There are 3 nested groupings, the coarsest first. Each group lies inside one group of the grouping before and may be the whole of it. The rows also spread widely along 12 directions, which tell nothing about the answers.
Known rows, each followed by its group in each grouping:
[ 20  17 -34  -1  18  29 -15   8 -30  -2   4  -8 -13 -27 -14 -10  -3  12
  -7  -3  -9] => j641 zeziv ruful
[ 21  12  14  16  11 -41 -16  12  -3   2  -4   9  -3  36  -7 -12  12  15
 -19  19  18] => j253 fiku Pevi
[-47 -31 -40 -10  22  38  -9 -25  92  21  -5  18 -10 -31   8   1  -4   7
   8  13  10] => j450 simig nudif
[ 17  19 -32  36  27  14  -5   5 -35 -15 -21  10  -7 -22 -18 -31  23  32
  -4 -11  -2] => j781 buze zaveb
[-17   8 -49  44  25   5 -32 -13   5 -13  -3  33  16 -31 -20  10  27  30
  15  13   2] => j781 daro zukor
[ 20  22  16 -15 -16 -29 -20  -1  19  12  18  -5 -13  -7  -5  -6  23  -9
 -41   4  13] => j641 Febur gugof
[  4   9  26   1   0 -19 -19   3 -61  -7  -4 -20  -5  13 -15  12 -15 -37
  28   3  -5] => j641 Febur zim
[ -3   5  20  -2 -24 -25 -26   1  19 -10  28   3  13  16 -28  -8  -4 -19
  24  31   5] => j781 nofi Sel
[ -9  -2 -29  49  29  -9  -5   9  -4 -20   5  49   9 -12  20   5 -11  13
  -2  -3   0] => j450 simig nizav
[ 11  27 -10  18 -14 -16 -12  19  25  14  37  11   0 -12  -8   0   1  32
 -31  27  15] => j781 nofi Sose
[ 10 -11 -17  42  12  12  60 -14 -14   4 -45 -15  -9 -17  -9 -14  27  43
   8 -22  -7] => j781 nofi Losi
[ 14  -8 -33   3  30  11  -1 -17   9  -2 -17   0  -9 -28  -2 -12  22  19
 -26  -1   0] => j781 buze livet
[ 20  -4   2  -8   3   7  -5  44   5 -20 -16 -36  -2  10  14 -13 -11  14
 -10 -17 -23] => j781 daro zamif
[  1 -11  -2  -6  11  15   3 -12 -11  -8 -24  -7 -12 -15   3  -7   2 -23
   8 -26 -13] => j641 zeziv Turat
[-22  -5 -10  35   3   3 -10   5  -7  -4  14  48  18   3  -1   6   0  17
  25   5   3] => j253 Puzuf Vusuk
[-29  17 -16  87  35  -9  -7  42   1  42 -56  13 -18  -2  33  43  12  61
  -1  -5  21] => j641 Febur dadi
[-15   2  -1  -1  19   6   8 -40 -30  41 -16  16 -16 -35   4  26  26  20
 -16   9  21] => j781 nar zipit
[  0 -24 -27   6  57   9  -4 -25  -7   5 -31  25 -12  -3   2 -12  12  35
 -22  13  21] => j450 nava godoz
[ 10 -29   5 -10  29  -4 -18  27   7  -7 -41 -30  -9  33  13  -3  -6   7
   4  -5  -4] => j253 Puzuf nedaf
[ -5  23 -24  61 -10 -15  24  -6   0   7  16  24   4 -35   1  23   6   9
  -5   2   0] => j781 buze vosum
[  7   4   5  24  -3 -11   8   2 -46 -17  34  20  19  17 -34 -12 -23  15
  33  35  -3] => j781 nofi Losi
[-25  -2  11   1  -5  24  20 -10 -37  23   7  22   6 -10  -5  10  -9  27
  22  13   5] => j781 daro zamif
[  6 -31  15  -7   5  11  -1  -7 -54  -9  -3   4  25   4  -8  16   7  32
  20  -2  -2] => j450 simig nizav
[-31  -3  -4 -15   6  19  -3 -29   8   9  16  45  -1 -15 -11 -20  -2  -3
  11  17  10] => j781 daro zamif
[-13  -1 -27  20  13  27 -17   8  24 -34  14  33   9   0 -19 -51 -10   0
  35  -5 -10] => j450 simig nudif
[-14  21  23  19  -3 -40 -14   2  -9  -6 -11  30 -12  -5  27  -6  -5 -55
  -1 -15   5] => j781 nofi Sel
[ -1 -31 -29   5  22   6  20 -11  -5 -29  14   9  12 -13   5  12 -30   2
   9  15 -23] => j781 daro zamif
[ 28 -31 -18  -8  39  10  41 -38 -37   3 -22 -24 -13 -19 -13   3   4  22
 -14   8  -5] => j450 simig nudif
[ 10  -4  24  25   1 -22   0  13 -26 -10 -36  -9   3  13   7   0  20   7
   9 -25   0] => j450 simig nudif
[-12   4  12  20 -25   4  38   2  18   7  -8  -2  -4   6   3  -7  -1 -13
  30 -20 -10] => j253 fiku Pevi
[  6   5   5   0  -3   4   3  22   1 -26  13   8   2  16  -3 -39 -20  -5
   7  -1 -16] => j781 daro zamif
[ 40   6 -21  -9  24  -5  -6  24   4 -21   4 -19 -19  -5   7 -31 -10   0
 -44  -8 -14] => j641 Febur gugof
[  1  -6 -36   8  23  18  -6 -10   8   2 -15  -8 -11 -29  -7   9   7   5
  -1  -1  -4] => j641 zeziv ruful
[ 22 -17  13 -25  -6   3  23  11 -14 -13  -1 -30  -2 -15  34  12 -18 -23
 -17 -38 -25] => j450 simig nizav
[-15 -56   6 -46  11  33   9 -17  -4   2 -24 -35   4 -16  20  38 -17 -15
  22 -17 -17] => j450 simig nizav

New rows. What belongs after each?
[-15  10 -12  25  -8   5  24  -3  38  16  14  26  -2 -12  -4 -12   6  29
  -8  13   8] => j781 daro zamif
[ 22  32  11  14  -1   5   1  12 -77  -3  22  29   6   7 -27 -34   6  44
  -5  13   6] => j781 daro zamif
[ -1   9   6   8  -6  -3  23 -28 -24   5  -2   7 -10 -17 -13 -13   4 -19
  13   1   0] => j781 nofi Sel
[  2  -4 -24 -11  12  27  16 -22  22   8  -4  10 -14 -44  14 -14  21   7
 -30 -26   0] => j450 simig nizav
[ 11  -9  -2  -5  16  -4  -2  14  -3 -11 -26 -29 -18  -7  19   4  -9 -21
  -8 -23 -16] => j641 Febur gugof
[ 24  27  -1  28  -6 -15  -5   7 -39  -9  37  34   6  11 -27 -29   7  16
  -5  14   3] => j253 Puzuf Vusuk
[ 14   5  -7  -6  13  -1  -9   3 -18  -7 -13 -19 -18 -12   0  -2 -10 -31
  -1 -11 -12] => j641 zeziv ruful
[ -5   1  10  -9   6 -22 -35   4  15   4  -6   1  -8   0   2   1   0 -14
  -8  14  14] => j781 nofi Sose
[ 44  44   6 -13  -2 -10  -4  -5 -50  -1   4 -27 -26 -10 -33 -34  18  -5
 -30   1  -1] => j781 daro zamif
[-45  -2  -7  10  27  -1 -22 -20 -17  37  21  70   8 -12  10  39 -16  32
  -5  53  32] => j781 daro zamif
[ -6  19 -13  16  21   1 -24 -18 -16  11 -26  17 -15 -19 -19 -17  35  16
  -3   1  20] => j781 nofi Losi
[-19  41  14 -11  -9   6 -10   7 -14  51   8   3 -28 -28  18  22 -10  -1
 -27   9  16] => j781 daro zamif
[-13  11   4   3   9 -13 -49  -6  28  21 -16  -5 -16  -1 -15   8  24  -5
   0  16  20] => j641 Febur dadi
[-23  21  17  41  -7  -8 -42  36  -6   5 -45  -3   1  10   3   5  23  10
  35 -19  12] => j781 nofi Sel
[  9  35   9  13 -10 -26 -23  21   9   4  13  -6 -17   2   2  -8   0 -20
 -20  -3   4] => j641 Febur zim
[-26 -11   5  16   0  45  -3  36 -34  21   1 -12  14  22 -18  17 -28  58
  56  19  -1] => j641 Febur zim
[-23  -7  -3   5   9 -12  11  -9  22  23 -13  -8 -19 -19  26  33 -23 -25
   1  13   4] => j781 nofi Sel
[ 12 -16 -18   4   2   9   1   1  13 -14 -11 -41   2 -23   4  30  -2  -8
   1 -13 -19] => j450 nava godoz
[ -7 -34  20  -6   0 -20  28 -37   2  -9  14  24  10  15  -9  -7  -7 -19
  19  15   5] => j450 simig nizav
[  2   1 -43   6   6  12  10 -29  12 -21  30  19   1 -47 -13 -11  -3 -11
  -5   4 -15] => j781 nofi Losi
[ -6 -30  13 -28  -7   4  15 -10   1   3  15  22  10 -14  36  20  -5  -8
 -13 -12  -7] => j253 Puzuf nedaf
[  2 -25  -3  -1  -6  -8  10  -8   6 -26   5   1  13 -13   4   1  -6 -17
  10  -7 -17] => j781 nofi Sose
[-13  -8  22   5  -2 -16 -15  -6 -23  -8 -15   7   2   3   7  10   6 -30
  21 -17  -2] => j641 Febur zim
[-20   6  16  -6 -11  14  36 -20 -31  24   1  -1 -14 -16  -1   9 -18 -15
  19   3  -5] => j781 daro zamif
[ -6  10 -14  15   0  -9 -10  -6  38   2  12  23  -7 -14  -6 -13  12  -4
 -11   6   6] => j641 Febur gugof
[ 12 -21  15  -6  -8 -11  11 -24 -54 -24  23  35  29 -10   1   0   5  -5
   0  -2  -7] => j781 buze vosum
[-44  12   2  -2  12  18 -39  -7  19  41 -28  15 -23 -14  -2   3  16  -5
  14   1  26] => j641 Febur gugof
[-13  20 -19  18  10   5 -18  20  12  -2   9  18  -9  -9   1 -18 -22  -4
   5   6  -1] => j781 nofi Losi
[ 13  11  11 -24 -12  13 -18  -1 -37  11  57  12  17   9 -39 -14  -7  40
   1  48  11] => j781 nar zipit
[ 12   7  13   1   1  -8 -10  31 -10  12 -12 -23  -1   7   9  18  -1  30
 -16   6   1] => j781 daro zamif
[  8  16 -21  18  -3   5  -6 -24 -29  -8  15  31   9 -38 -22  -9  33  24
  -7  -4   4] => j781 nofi Losi
[ -9 -13 -28   2  20  13   8 -15   2  18  19   3  -5 -19  -2  26 -19  19
  -3  28   4] => j641 Febur zim
[ -5 -13   0 -17  -6  31  12   5 -15 -10  17   1   6  -7   4 -11 -20  -3
  17 -15 -21] => j641 Febur zim
[ -5 -22  22 -13 -18  -2  19 -10 -16   3   6   1  15  -7   9  21  -6   0
  14   3  -5] => j781 nofi Sel
[ 11   7  35   2 -46 -11 -24  30  -9 -18  25 -30  22  26 -28  10 -11 -13
  39   7 -10] => j450 nava godoz
[ -4 -18   2 -18  26   3 -19  12 -20   9 -31 -18  -7  -7  28  27 -14   5
  -6   0   1] => j781 nofi Sel
[ -5  19 -12 -31  42  30 -11 -17 -31  12 -23  25 -37 -23   4 -48   4  -6
 -29  -8   9] => j781 daro zamif
[ -6  -9 -19  32   8 -24  11 -21  20 -17  -8   9  -4 -26  14  19  10 -31
  -2 -20 -12] => j641 Febur zim
[ 23  19  12   6  -2  -7  22   1  -9  -2  -5 -20 -27  14 -23 -44   0 -21
   3  -4  -8] => j641 Febur dadi
[ 15 -28  11 -15  12 -21  -7  -7  -3  -3  11 -16   5  36 -24   9 -12   5
  11  43   5] => j253 Puzuf nedaf
[-29  -7  19  -3   5  27  22  22  -6  22 -14  10 -13  10  30 -12 -40  -2
  24 -12  -1] => j450 simig nudif
[  4  12  -9 -50  -6  25 -64  -8  32   4   9 -12  -4 -15 -35 -25  36  15
 -18  15  12] => j781 daro zamif
[  2  -6 -14 -12   6  10 -32  26  27  15  -9 -39  -3 -11  10  26  -3  22
 -15   8   2] => j781 buze vosum
[ 17  -4 -44 -12   9  23  -2 -23   3 -36   8  -7   5 -55  -4  -5  17 -15
 -10 -23 -32] => j781 daro zukor
[ 11 -17 -25   9  23 -19  -8  16  18 -29  10  24  11 -15  36   3 -13  10
 -35  -5 -10] => j781 nofi Losi
[-20 -12  20  -6   5   1  -7   0   0  12 -30  -7 -11  12   9   6   1 -21
  26 -11   3] => j253 Puzuf nedaf
[-12 -47 -18 -29  11  52  34   2  25  -5  -6 -39  -3 -10   6  -1 -46  -3
  36  -4 -29] => j450 simig nudif
[ 26  -6   2  32  10 -37   7 -13 -32 -11  -4 -13   6  17 -37   3   9  11
   9  33   6] => j781 buze vosum
[-20  -8   0  17  22   5 -30  10 -21  -5 -28  10   9  12 -11   7   5  21
  33   9   6] => j781 daro zamif
[  2 -24 -42 -12  42  45 -35 -10 -17  -6   4   3   9 -11 -34  -4  -1  48
  14  26   4] => j450 simig nizav
[-13  14  33 -29   5   9  -1   2 -19  18  -7  15 -24  12  14 -39 -15 -24
  -1  -4   8] => j781 nar zipit
[  7 -26 -21 -12  16  17  38 -29  22  18  18   0 -11 -12  -9  -6  -9  25
 -16  30   1] => j641 Febur dadi
[ -4 -26  16 -32 -21   2  -4   2  10 -13  27 -16  14  -1   7  18 -19 -27
  14  -2 -18] => j641 Febur zim
[-12 -18 -17 -18  26  36  -8 -26 -40  19   9  22   9 -19 -26   4   0  46
   9  37  17] => j781 buze zaveb
[ 15  24 -11 -38  20  13 -48  -6  -3  -1 -14 -25 -38 -22 -16 -34  11 -40
 -20 -12   2] => j641 Febur gugof
[-22  15  -9  35   3   6 -27  15 -12   6   8  -1  -1  15 -37   5 -19   7
  51  28   5] => j641 Febur zim
[-12 -15   3 -19  15  15  -7  -1  -5  -6   0  19   3   7  -1 -19 -12   8
   7  11  -1] => j781 daro zamif
[-14 -16  26  25  11 -32  31 -17 -25  11 -12  36   1  25  14  14 -12  -7
  16  12  10] => j253 fiku Pevi
[-10  18   9  33   4  16 -15  12 -36  22 -15  11   1  13 -24  -6  14  44
  24   7  21] => j450 nava godoz
[-38 -34  -9  15  13  20   8  16  34  15 -12  10   9  -2  31  33 -28  26
  24   5  -1] => j450 simig nudif
[-21   1  15 -12  -6  30 -29  25 -27 -13  -3  -1  10   8  -7 -10 -18  -4
  44  -7 -14] => j781 daro zamif
[-20  26 -35  36  11  11  -6   6  23  20 -24  -8 -17 -44  15  26  12   9
  -4 -12  -3] => j781 daro zukor
[  2 -21  22 -44 -16  17  -4   3   6   6   9 -24   8  11  -9 -11  -8   1
   9  10  -2] => j781 buze vosum
[ -2  -2   3 -16   0 -13  -7  -2  44  13  -3 -13 -14  -1   2  -7  -1  -6
 -16  14  10] => j781 nofi Losi
[-15 -16  27  -8 -14  16  18  -6 -16  29   5   9  11   1  -2  15   0  33
  15   9  12] => j450 simig nudif
[ 22  -2 -34   4  24  13   3   4   0 -24  17   0  -8 -13   0 -21 -25  -4
 -16   2 -14] => j450 nava godoz
[-18  -9  -1  13  27   5 -30   5 -24   9  -9  39   9   1  15  14   2  29
   4   4  17] => j450 simig nizav
[  3 -39  -5  -5  -6   6  16 -34  25   2   0 -14  18 -10 -26  16  29  31
  11  10   4] => j450 simig nizav
[ 20 -26   4   2  15 -26  14 -13 -11 -20  12  39  13  -2  29   1   1  10
 -42  -2   3] => j450 nava godoz
[-32   4   1 -25 -24  36 -19 -14  15  15  22  -3  -1 -27 -11  10 -11 -27
  35  -2  -3] => j450 simig nizav
[-29   3  38   9  -6 -13 -21   3 -19  35 -40   9  -1   0  23  35  30  14
   6 -13  22] => j781 nar zipit
[  9  -1 -28  23   6   8  17   1  21 -30   7   5  -2 -26   6 -21  -8 -13
   1 -22 -23] => j450 simig nudif
[-17 -32   3 -18  17   8  34   1  28  21  -7  13 -13  -9  48  10 -26   2
 -25  -5  -1] => j641 Febur gugof
[-24  36   0  21  -2   2 -10   6  -5  25  -3  23 -24 -24   8  -2   1 -18
   0 -13  10] => j641 Febur gugof
[-16  30 -48  45  19  41   3  -1 -19  -2 -14  14 -15 -36 -24 -28   2  14
  33  -8  -8] => j781 nofi Sel
[-17  10 -24  35   4  16   8 -21   6  18  -1  14  -5 -16 -38 -12  16  26
  23  22  15] => j781 buze vosum
[-38  35  23  13  -9   9 -13  24   5  42  -2  36 -19  14  -3 -33 -13  14
  16  16  31] => j781 nofi Sose
[-10   3  21   9 -27  -7   1  31  25 -24 -20 -30   0   5  16  -3 -10 -40
  29 -35 -29] => j781 daro zamif
[ -7   3  -5  16  11 -19  11 -11  36  29 -17  -7 -22  -4  -5   2   7  13
 -14  23  20] => j781 nofi Losi
[  9 -36  -3  18  27 -13  -4  19  15   2 -24 -16  15  31  -5  13   1  59
   3  33  11] => j781 buze livet
[ -8 -25  40 -52 -17   2 -32   3  -1   4  26  20  20  21   1   1 -13  -4
   5  16  10] => j641 zeziv Turat
[ 13   8 -21  18   0  -3  19 -25  -5 -12  -9   1  -3 -42  -1   3  33  -2
 -19 -23 -13] => j781 daro zamif
[  8  -2  28  18 -14  -9  25  -2 -21   4 -20  12   3   4   8  -8  29  17
  -9 -28   7] => j450 nava godoz
[  5 -14 -14 -13   5   2  -3 -38  -2 -17  -6  -7  -6 -28  -8   6  18 -43
   8 -16 -14] => j253 Puzuf nedaf
[-20   0  13 -16  -2   9   3 -11  22  44 -22 -20 -28 -11   5  20  -5 -13
  -1   1  11] => j641 zeziv Turat
[ 22 -13  -2 -35  10  18   0  16  20  -2   1 -33 -12   6   2 -24 -13  13
 -19  -2  -6] => j450 simig nizav
[  6  30  -5  35   0 -13   9  15 -12  29   2 -41 -29  -3 -13  33 -25  -5
   9  24  -2] => j641 Febur dadi
[ -4  -7 -12   2  18 -10 -56  -3  -1 -29 -14   2  12  -4 -16   5  17  -8
  14   5  -4] => j781 daro zamif
[-16  -6 -11  13  -4  25  11  39  35  27 -22 -55 -15   0  17  40 -26  11
  25  -5 -15] => j253 Puzuf nedaf
[ -6   0  13   1  -1  16 -14  29 -31  12   6   6  12   7  10  12  -9  42
   8   6   1] => j781 nar zipit
[ 16   5 -14 -16  22   6 -25 -26 -34  -2 -14 -19 -13  -8 -32  -1  14 -13
   9   8   0] => j253 fiku Pevi
[  2  16  -8   3  20  -2 -31   5 -14  -2  -3  18 -12 -18  16  -5   0 -15
 -19 -14   5] => j450 simig nizav
[  4  12   2  11   1  -1 -23  15  -9   5   2 -10   0   1  -9  10  -1  12
   6   7   6] => j450 simig nizav
[  4 -17  11 -20  12  -8  13  -2  26  11 -15 -12 -17  -2  27  -2  -8  -9
 -25  -8   3] => j450 simig nudif
[-37  12   8  50   0  19  25  38  -4  20 -43  -8 -14   9  16   5 -21  16
  45 -18  -6] => j781 daro zamif
[-12 -10  -8  -2   5  10  22 -11   5 -30  27  58  11 -11  15 -39 -15 -13
  -4  -8 -14] => j781 daro zamif
[-10  31   5  32 -22 -11   1  22  21  10  24  19  -4   4 -12 -22 -11   7
   8  16  10] => j781 nofi Sose
[  1  28   1  38 -21  11  -3  27 -11  12  15 -13   4   6 -27   6  -7  30
  25  13   4] => j450 nava godoz
[ 14  27 -55  53  13  -8 -14  30  64 -10   7 -27 -19  -3 -21  -8  -7   5
   1  15 -10] => j253 Puzuf nedaf
[-23  19 -10   3  13  25 -22  20   9  14  -4   9 -15  -1  -2 -18 -15  12
   9  10   5] => j781 daro zamif
[ 10  11 -29  33  16 -23 -12  23  39   0   4   4  -7 -12  22  10  -6  15
 -40  11   5] => j781 buze vosum
[-17  17 -14  47   8   0  -8  21  28   2 -58 -11 -23 -21  19  -2  29 -12
   9 -51  -4] => j641 Febur gugof
[-12  -7 -28  10   7  42   2   2 -18   3   4 -13   3 -22 -12  23 -13  12
  39   0 -18] => j253 Puzuf nedaf
[  2  -7  -2  13  16 -16 -38  21  -8 -16 -12   9  17  12   3   6   5  20
   6  10   6] => j781 nofi Sel
[ -5  14 -13  30  12  12   1   3  -5  23  -1  28  -5  -6 -10 -13  22  54
 -12   7  19] => j641 Febur zim
